Each cloud of rows lies close to a flat space through zero, with a little noise off it, and is much wider in some directions of that space than in others. After each cloud: how many dimensions does that space have?

[[  6.8  14.4  -2.6   1.2 -35.2   2.8   4.0   0.2  -3.9 -22.9   0.2   3.8
   -4.0  28.1  16.1   8.7 -19.5 -12.3 -22.4]
 [-54.2 -22.3   1.5  19.3  22.5 -20.4  -4.9   1.8  -9.4  -8.0  -2.3  -4.2
    4.9 -21.6  35.5   5.1  -1.6  -0.2 -26.7]
 [ -0.5  -3.5  -0.8   0.9   0.7   5.2   8.6   5.3 -16.7 -15.5   9.3   5.3
    4.0 -16.8 -30.4  15.8   6.5  -4.1  20.6]
 [ 21.2  -2.0 -21.0   3.8  21.3  -2.9   2.7  -3.4 -10.0  -9.8  10.2  -4.8
    0.3   2.6 -13.5  -2.3  -6.7   0.4 -10.1]
 [ 30.7  25.8  12.6 -40.1 -27.2  28.3 -14.8  -9.8  19.0  18.0  18.0  -9.1
    2.8   2.3   1.7 -26.0  -1.4 -17.3  41.1]
 [  6.6  -8.2  -6.9  -5.2  40.9  -1.2  -6.7  -2.5   7.6  28.6  -4.0 -10.1
   -2.8 -11.3  10.6 -11.8   6.8   4.3   6.2]
 [  4.3   7.4 -16.5  12.5   8.9  -4.6  28.8  11.9 -27.2 -26.9 -10.4   3.4
   -0.9  24.6 -14.5  -5.5  -6.1  -6.7   6.9]
 [ -4.0  15.4  -7.0  -0.3  10.1   1.0 -23.8  -6.8  -0.5  -6.9  25.7 -10.8
   27.9 -13.0  34.0 -45.1   5.1  -6.2  -2.1]
 [-18.6  -9.1 -29.5   2.6  20.9 -10.9  10.8 -22.0   2.5 -13.9  -2.1 -29.8
   -4.7  12.1 -10.4   3.1 -17.5  -9.0  -5.8]
 [ 16.0 -27.6 -11.0  10.0  16.0 -41.5  31.4  10.6 -33.1 -21.4  -9.8  16.9
  -35.5  34.5 -23.3 -12.5 -41.0  12.6 -46.3]
 [  9.5   3.0  -5.1   9.6  23.2  -5.6 -15.7   8.4 -14.3  -5.6  18.2   7.7
   17.0 -14.9  23.6 -30.3   5.2   5.4 -15.0]
 [-47.1  -1.3   6.0   6.1   0.6   3.0  -8.2  -7.7   1.9  -9.2   9.9 -12.3
   23.8 -31.2   1.9   1.2  18.9  -6.9  24.7]
 [ -6.6   0.3  19.4 -16.2  -7.5  23.6 -11.1   6.9   4.3  18.0   6.8   4.6
    3.3 -36.2   7.3  30.1  15.2 -12.3  31.4]
 [ -1.9   0.3 -16.1  15.9 -10.8   6.8  -3.5 -18.7  26.3   2.7 -13.9 -12.0
    4.0  10.4 -13.8  42.0   9.5   8.5 -15.6]
 [ -6.0  21.2  15.4 -17.4 -27.2  30.9 -13.3  -3.2  18.1  11.3   4.6  -7.8
   16.5 -14.8  11.0   7.5  18.5 -16.7  41.2]
 [ 22.3 -10.1   0.3  -9.6 -11.3 -17.7  -3.6 -13.5  12.5   5.7   6.2  -0.3
  -16.9  18.5 -18.2 -17.5 -21.5  16.7 -28.9]
 [ -8.7 -19.3 -20.7   3.5  17.7  -6.9 -15.2 -35.5  40.7  24.0  -7.3 -28.8
   -8.2   0.6  -4.6  25.0  -3.1  15.3 -31.6]
 [  6.5  10.3  14.1 -19.3 -24.4  17.9 -34.6 -12.4  23.9  15.2  27.0  -4.9
   12.1 -26.9  18.2   0.2   6.8  -4.0   3.6]
 [ -0.7   1.5   2.0  -4.1   1.7 -11.7  -3.2  -6.6   0.3  -1.5  10.6  -5.2
    5.5   2.8  -3.6 -42.9  -2.8   6.0   3.6]
 [  8.1 -15.8 -18.2  15.7  36.8  -7.3  -9.8  -3.5  -4.2   2.5   6.4  -1.3
    3.6 -16.6   1.0  12.0   3.3  10.8 -27.6]
 [ 16.4 -20.2   5.8   1.4  71.7 -24.9   9.7  41.6 -58.2   3.8  13.9  29.8
   -5.2 -28.3  11.2 -61.9  -0.9   5.6  11.6]]
 -> 9

[[-12.3 -49.0  20.9  24.9  28.5  10.7 -15.5  31.1 -29.6 -13.5 -13.9 -19.7
  -47.5   2.2 -20.4  16.7 -49.7  -9.0 -26.7]
 [-12.6 -29.1  35.7 -10.3   9.1  -6.7  19.0  39.6 -33.8  16.4  24.9  12.1
  -16.5  -6.6 -22.3  34.0  34.4 -29.1   8.4]
 [ 22.0  64.8  -3.7  11.9  -7.4  37.5  10.2 -19.6  16.8 -26.3  17.0   8.9
   63.9  27.6 -33.7  22.8 -13.8 -15.7  -2.4]
 [ 13.3 -15.2  -5.0  27.4  -8.6 -21.6  11.3   9.3 -14.6 -44.2 -24.7  -9.9
  -24.2 -16.3 -60.0  -7.4 -18.1  47.8  11.8]
 [ 25.9  34.8  -3.4 -16.8 -16.8  10.2  -4.1 -29.7  29.3 -12.3 -16.1  15.6
    7.6   1.7 -21.5 -28.8  12.1   1.9  25.7]
 [ 25.6  16.8  20.9  28.7 -11.0 -31.7   5.3 -14.5  21.2 -12.7  15.5 -14.6
   18.4 -25.8  10.1 -21.1   0.6  17.5  35.1]
 [  9.7   5.8  20.3  15.1  -1.9  13.8  27.4 -29.1  30.1   0.4 -12.2 -29.8
   -3.0  -2.5  28.5  -5.5  13.7  -3.5  21.6]
 [-12.0  21.3 -17.4 -60.6 -52.0  -8.9  -6.5 -51.2  28.8  14.7  -2.5  26.7
   37.4  21.8  54.2  19.2   2.2 -62.9 -26.3]
 [  4.3  13.3 -15.5  28.0  26.9  12.5 -23.4   4.4 -26.7 -51.2   7.3  10.4
   18.9  37.1 -36.1  -7.9   4.1   7.4  12.1]
 [ 16.6   8.9   7.5  16.9  29.5  53.3 -31.0  -4.8 -45.8  -0.1   3.2   3.6
   -0.4  32.4  -4.1  52.3 -28.7 -33.7 -12.7]
 [-11.7  17.8   3.0 -26.9  -5.4  28.5  12.1  -9.1  -5.7  38.0  24.8   0.5
    0.1 -11.4 -25.2  51.0   9.0  -9.0 -10.1]
 [-23.7 -29.3  10.6 -34.6 -16.9 -40.8 -16.3  35.8 -22.7  44.6  -6.7  35.7
  -35.3 -37.9  31.7 -11.9  -0.3   3.2 -34.5]
 [  4.8  39.9  -5.8  35.8 -14.9  26.4   4.2 -17.5  37.2 -30.2   7.6 -22.8
   42.0  34.2 -27.5  42.4 -23.1  16.8  -6.4]
 [ 34.7  31.2   0.1 -19.8 -29.7 -13.8   9.2 -35.2   7.1   3.2  -1.4  32.1
   27.0 -10.0  35.7 -34.0  16.4 -12.1  -2.3]
 [-12.7  27.4 -12.7  25.9 -34.3  35.4  20.1 -29.3  30.0  17.5  -2.5 -25.0
   40.2   5.0  23.4  33.4 -35.9  18.2   8.6]
 [-62.3   0.4  13.4   7.2   1.9   5.1 -20.2   3.2  33.7 -15.0  37.5  -3.1
   11.5  29.4   4.6 -25.5  18.6   0.1  -9.5]
 [-33.6  73.8 -27.5  -9.2 -16.8  32.5   7.1  -8.4   8.6 -35.2  19.4  24.8
   47.0  31.7   7.9  14.9   2.1   1.2  14.2]
 [ 16.4   6.6 -31.2   9.9 -26.0   3.6 -36.5 -12.0  15.2  19.7  10.7   3.5
    5.5   9.4  23.3  10.1 -30.4  35.9   7.3]
 [  7.7   5.5  21.2 -19.0 -22.0   4.7  17.1  19.5 -29.2  53.4  -6.9  28.1
   -0.2 -21.9  13.6  57.1  -5.4 -15.6 -44.3]
 [-39.5  -6.9 -17.9  25.4   0.2  57.2 -31.4  -8.9  26.8  -8.3  18.5 -12.0
   18.1  54.5 -31.4  -4.9 -24.7  10.7  -5.0]
 [ 13.3   8.3  12.7 -41.9 -27.1   2.4  68.5   0.5  -5.3  -6.0   6.8  16.4
  -19.5 -30.8 -43.9   3.9  33.7 -11.3  34.8]]
 -> 16

[[  4.2 -30.1  31.5 -58.3 -42.5  25.7  37.7 -24.8   5.7 -16.5 -24.3   2.0
    7.4   6.0 -32.9  45.0  -7.2  -6.7 -21.8]
 [ 21.9 -23.3 -27.4  33.4  10.9 -11.3 -11.6  32.1 -11.5   9.1  -7.6  16.5
   51.5 -15.5  17.9  -9.5 -18.4 -38.2  -1.6]
 [-21.4  18.9  -6.4  12.5  12.7   5.8 -22.7 -21.6 -15.3  41.9 -23.5 -14.0
  -21.1  25.2 -11.4  -3.2  27.8   6.8 -19.1]
 [-61.6  35.0 -34.0  -4.6  16.5 -31.9   3.6 -40.8  47.8  20.7  -9.0  17.8
  -69.6  28.6   2.5  27.5  89.3  40.7 -34.3]
 [-12.0  16.8  -1.7  18.0   4.4  12.3 -12.0  10.0 -25.4  20.7  19.7  -3.5
  -17.8  -5.1   0.9 -19.6 -10.8  -1.1  16.7]
 [-32.1  -9.7 -24.8  21.2  -8.5  -0.1 -15.7   1.4 -23.1  20.1  -9.7  -0.8
  -17.7  17.9   5.6  19.6  52.7 -18.7 -14.7]
 [-14.4  -1.7  32.2  -3.6 -51.8  23.0  -1.8  36.0 -36.1  -5.6  -7.9  10.9
   -6.2 -18.4 -31.2  17.1  -0.5  32.4   4.9]
 [-16.0  24.8  -9.5  -2.0 -33.5   4.1  15.7  11.2   5.8  33.4  33.1  21.2
  -22.9 -64.1 -31.3  -3.9  -8.8  11.8 -49.0]
 [ 61.0 -55.0 -36.4  35.7  19.4  -3.2 -29.7  40.5 -20.6  17.8   7.9  -3.8
   47.1 -25.9  25.2 -37.6 -20.1 -17.7   8.9]
 [-12.0   2.4 -50.7   9.3  17.9 -14.2  12.6 -15.0  11.7  28.9   3.0   3.7
  -20.6  22.3   7.8  -3.1  29.7  -0.4 -18.1]
 [ 11.4 -13.7  32.9  -1.2  16.3   9.2 -25.2  18.2 -23.1  -7.1 -19.3   9.1
   28.8  -0.9   5.2   5.9 -39.7  -4.3  33.2]
 [-16.7   4.4  31.8  13.5  27.3  -4.9 -65.6  18.9 -35.8   7.5 -12.1  -7.6
   -9.8  17.1   9.4 -12.5   2.1 -14.6   4.8]
 [ 16.1 -29.5 -41.2 -11.0  44.3  -5.3  26.9   8.3  -7.7  24.5  18.2   7.4
  -10.7  45.0  13.9 -22.5 -25.8  -7.4  20.1]
 [ 11.3  11.7   9.9   3.0  -1.9  -3.6  23.0   0.7   4.2 -42.3 -15.9 -14.8
   25.8  38.3   5.8  -2.9  -3.4 -12.5  21.2]
 [ 11.4  38.7  71.3  -6.3  18.0  32.6 -32.1 -16.5 -10.8  34.3 -11.7  -0.3
   19.4 -39.4 -19.7  -6.3 -72.0  37.4  22.3]
 [ 24.1 -37.0  47.8 -16.1 -64.6  34.7 -38.0  36.3 -47.2  33.2  -5.0   5.2
   -4.0 -67.5 -50.4   3.5 -14.7  42.8 -42.4]
 [ 10.2  10.5  10.3  21.6  10.7   8.5 -29.2  -6.4 -11.1 -16.7   9.4 -25.8
   15.4 -13.6  21.3 -18.1 -15.8 -36.1  16.9]
 [ 27.6 -19.3  53.5 -15.1 -19.6  37.7 -21.3 -21.8  -0.1 -30.6   0.8 -26.1
    8.1 -33.0   4.4  14.3 -12.4  21.4  43.4]
 [ 15.8 -29.8 -11.4   5.7   4.2 -12.0 -40.9  17.2 -17.3  29.1  -5.7   1.1
   -3.0 -12.8  -5.0 -18.6  16.3 -11.7 -43.9]
 [  9.0  -6.7  -6.5 -23.4  31.3 -19.8  21.6  23.7   4.7   8.7  12.7  24.6
   -9.1  23.1  -7.9 -25.7 -43.3  12.6  -1.3]
 [-34.0  67.2  30.7  22.0  15.4   9.0   4.0 -10.8 -10.6   7.8  -7.4   6.0
   29.1  -8.6  -5.9   6.6 -48.0 -31.1  18.3]]
 -> 11

[[  8.8  10.9  -2.2   0.3   1.6  -1.0 -16.2  -0.9  21.1 -26.5  -0.9 -13.9
    0.8  -3.4 -21.0 -26.0  15.1  -5.2 -19.8]
 [ -1.9   7.3  -9.1  -1.7   0.1   8.1   0.4  10.7  -1.7  -1.3  -2.9   2.1
    7.9  -7.6  -8.7   3.2  -4.8  -2.5  -1.8]
 [-12.3  25.1 -10.6   0.9  -1.5  12.0 -18.1  24.5   2.2 -13.4  -1.8  10.8
   27.3  -7.7 -27.8  -0.4 -31.0   0.7  -3.4]
 [-14.3  21.2  -8.6   1.9  -0.5  10.3 -15.2  21.4  -0.7 -10.4  -0.7   8.3
   25.9  -5.9 -22.2   2.5 -28.2  -2.3  -0.7]
 [ 13.7  -0.4  -1.9  -3.1   4.6  -3.7  -4.5 -11.5  16.7 -22.3   2.3 -15.1
  -10.1  -2.6 -11.2 -25.4  26.6  -5.1 -15.9]
 [ -3.5   7.4 -21.7  -2.2   2.1  26.0   2.0  22.5  -9.8 -15.4  -2.4   7.8
   14.4 -23.7 -27.7   5.8  -7.4  -4.1  -3.0]
 [  4.5   6.7  14.1   0.3  -0.5 -20.4 -12.2 -13.6  17.5  -4.7   4.0  -8.3
   -0.5  18.1   3.8 -19.4   4.1   0.4  -5.5]
 [  5.7  10.9 -16.2  -1.9   6.5  12.8  -5.7  11.3  10.2 -27.7  -1.3  -9.6
    4.5 -17.8 -30.8 -16.3  10.5  -8.0 -18.8]
 [  7.8  -1.6  23.8   3.4   0.6 -27.7  -7.3 -21.8  16.5   2.0   2.0 -10.7
   -8.8  22.8  19.4 -16.6  11.6   2.5  -2.3]
 [-11.6 -32.8   4.6   0.2  -2.3   3.5  31.9  -8.7 -35.3  52.7   2.6  17.9
  -13.9   6.9  44.8  44.8 -11.0   8.5  32.2]
 [ 10.2  34.5   2.1  -0.9   3.0  -9.8 -37.9   2.2  40.4 -45.4  -0.4 -21.4
   14.9   3.8 -36.6 -48.9   6.9  -6.2 -30.1]
 [  4.6  14.2  12.9   1.2   1.7 -18.9 -24.0  -8.2  21.8 -17.3  -0.3 -11.0
    5.6  14.5  -8.2 -24.6   0.1  -0.1 -12.3]
 [ 19.5  27.6  10.7  -1.4   5.3 -25.5 -36.1 -13.9  52.3 -47.9  -0.2 -31.2
    2.9  13.8 -28.3 -64.6  24.0  -5.9 -37.3]
 [  9.6  13.6  -1.7  -2.1   3.0  -4.4 -14.6  -1.4  21.3 -27.6  -1.1 -14.1
    1.9   0.1 -21.1 -27.8  11.9  -4.5 -18.2]
 [ -9.4 -23.5 -16.0   0.4   0.9  28.0  30.8  12.5 -37.4  24.5   0.8  18.1
   -6.3 -19.7  10.1  40.1  -6.1   0.4  19.9]
 [  3.5  16.4 -17.4  -2.5   4.2  12.1 -11.5  13.4  10.5 -31.7  -0.8  -6.8
    9.7 -16.7 -34.2 -17.4   1.3  -7.4 -19.3]
 [  8.6   0.6  -6.0  -0.8   5.1   0.5  -2.0  -1.4  10.9 -15.6  -0.1 -10.1
   -4.5  -8.1 -13.5 -14.6  14.0  -5.1 -15.0]
 [ 11.1  10.4 -15.0  -1.0   5.8   9.9 -10.7   4.9  17.4 -36.7   0.6 -14.5
    2.2 -18.6 -35.0 -26.3  19.7  -9.1 -26.6]
 [ -2.6   2.1  20.8   3.8  -5.4 -22.8  -5.3 -14.6   7.4  14.8   0.0  -0.6
   -3.8  23.7  23.3  -3.7  -5.4   6.9   7.3]
 [-10.0  27.2 -10.5   0.2  -1.9  10.6 -18.7  24.4  -2.4 -14.7  -4.6   6.7
   28.6  -8.1 -23.0  -0.7 -27.3  -2.6  -1.7]
 [  9.1   9.9 -10.6  -1.2   3.8   7.6  -8.0   7.7  13.3 -28.3   1.0 -13.5
    2.7 -11.7 -25.7 -20.2  12.8  -9.1 -17.2]]
 -> 3

[[ -7.9   2.1   0.7  11.3  -2.4  -7.7  -4.8  -2.0  13.4   0.3  -1.9 -13.1
   21.4   0.3   5.9  -8.8  -9.1  14.7  -0.2]
 [  3.7  -3.2   6.3   6.3  -4.7   0.0  -4.0  -6.6   4.2  -3.7  -0.8  -5.4
    7.6  -1.7   7.9  -1.9   3.6   5.9   7.0]
 [  7.1 -20.3  31.5 -59.6 -25.6   8.2  21.2  33.7 -60.8 -19.5 -11.2  58.7
  -70.7  23.0 -24.4  42.9   2.3 -28.0 -19.4]
 [  4.5 -15.7  19.7 -47.3 -34.3 -13.2  25.0  40.4 -46.1  -6.2 -10.1  45.5
  -40.2  29.0 -16.9  19.1 -15.0  10.2 -26.1]
 [  0.7  14.2 -19.8  26.3  29.7  23.4 -36.9 -30.9  30.0   3.9   7.1 -38.2
   24.8 -29.8  10.2 -13.1  13.6  -6.8  22.3]
 [-10.8  13.7 -18.6  32.4  18.3  -5.5 -16.5 -26.9  42.4   2.2   4.5 -36.9
   47.9 -15.6  17.7 -24.9  -2.9  12.5  13.4]
 [  8.3   0.7   5.4 -13.3  -0.3  28.6 -22.3  -9.8 -13.8 -14.3  -9.1   7.0
  -28.6  -7.9  -4.0  13.2  20.5 -29.2   5.4]
 [ -3.2  16.5 -10.2  40.2  15.1 -11.2   2.0 -21.8  44.4  13.5   7.9 -34.8
   52.7 -15.6  17.2 -28.6  -3.8  24.9   7.7]
 [ -4.4  -0.1   1.6  17.2  -6.7 -28.1  30.9  13.4  12.2   4.3   1.2  -2.4
   16.6  19.7  -0.7 -18.2 -20.3  28.9 -10.3]
 [ -4.8  -9.5  -1.3  -2.1   9.6  20.6 -17.4 -13.3  -6.1  -4.1  -2.0  -7.9
  -10.2 -18.0   0.6  10.2   9.6 -23.0   8.1]
 [ -0.6   3.2   1.7   4.1  -4.8 -12.5  18.4   7.0   0.6   9.3  -2.6   1.6
    5.8   0.6  -0.8  -4.5  -4.6   9.2  -3.7]
 [ -1.5  10.8  -3.6  13.3  11.8  -4.4   1.9  -3.8  20.6   7.8   6.1 -15.5
   27.1  -3.7   5.8 -21.7  -1.3   9.2   8.4]
 [  3.3 -18.7   6.9 -25.3 -29.2 -20.8  27.1  30.6 -21.9  -8.4  -2.1  34.5
  -21.7  34.8 -15.0   9.3 -16.3  12.3 -17.8]
 [ -5.5  -1.5  -5.1  -5.7   1.7   3.8 -10.2  -0.2  -4.0  -9.4   1.7   3.7
   -5.8  -6.6  -3.8   6.4   8.1  -1.5   1.7]
 [  2.7   1.5   8.4  -8.5 -11.7  16.8  -3.8  -1.8 -17.6  -6.9  -4.5   5.4
  -28.0  -0.8  -1.8  10.3   9.7 -13.0   3.8]
 [ -1.5   1.6   0.5 -20.4   2.9  27.8 -16.9  -5.0 -19.4  -6.8  -4.6  15.3
  -32.0  -2.5  -6.8  20.1  12.6 -15.0   9.8]
 [  5.2   7.5   6.3  -4.0   9.4  27.5 -28.1 -11.9  -8.7 -18.3  -5.7   1.4
  -19.4 -13.4  -0.9   7.8  12.8 -27.3  13.0]
 [ -4.0   4.5   0.6   1.0  14.1  12.0 -26.4 -12.6  -4.9  -2.3   0.0  -5.2
  -10.4 -17.9   4.6   2.1  18.3  -9.9  15.1]
 [  4.4  -2.7   5.1 -18.3  -6.1  17.6 -12.3  -0.6 -22.5  -8.1  -2.0  11.4
  -24.4  -2.7  -3.1  16.2  14.3 -13.5   3.7]
 [  1.9   5.6 -12.8   9.8   8.4   7.2  -9.8  -3.0  -1.1  -4.6   1.5  -9.7
   -1.1 -14.5   4.8 -12.4   7.4 -11.7   1.8]
 [  1.5   2.8  -2.1   1.5   3.9   7.9 -11.3  -5.2  12.4  -0.4   2.5  -5.5
    3.8  -9.5   6.4  -6.0   1.7  -1.8   9.6]]
 -> 2
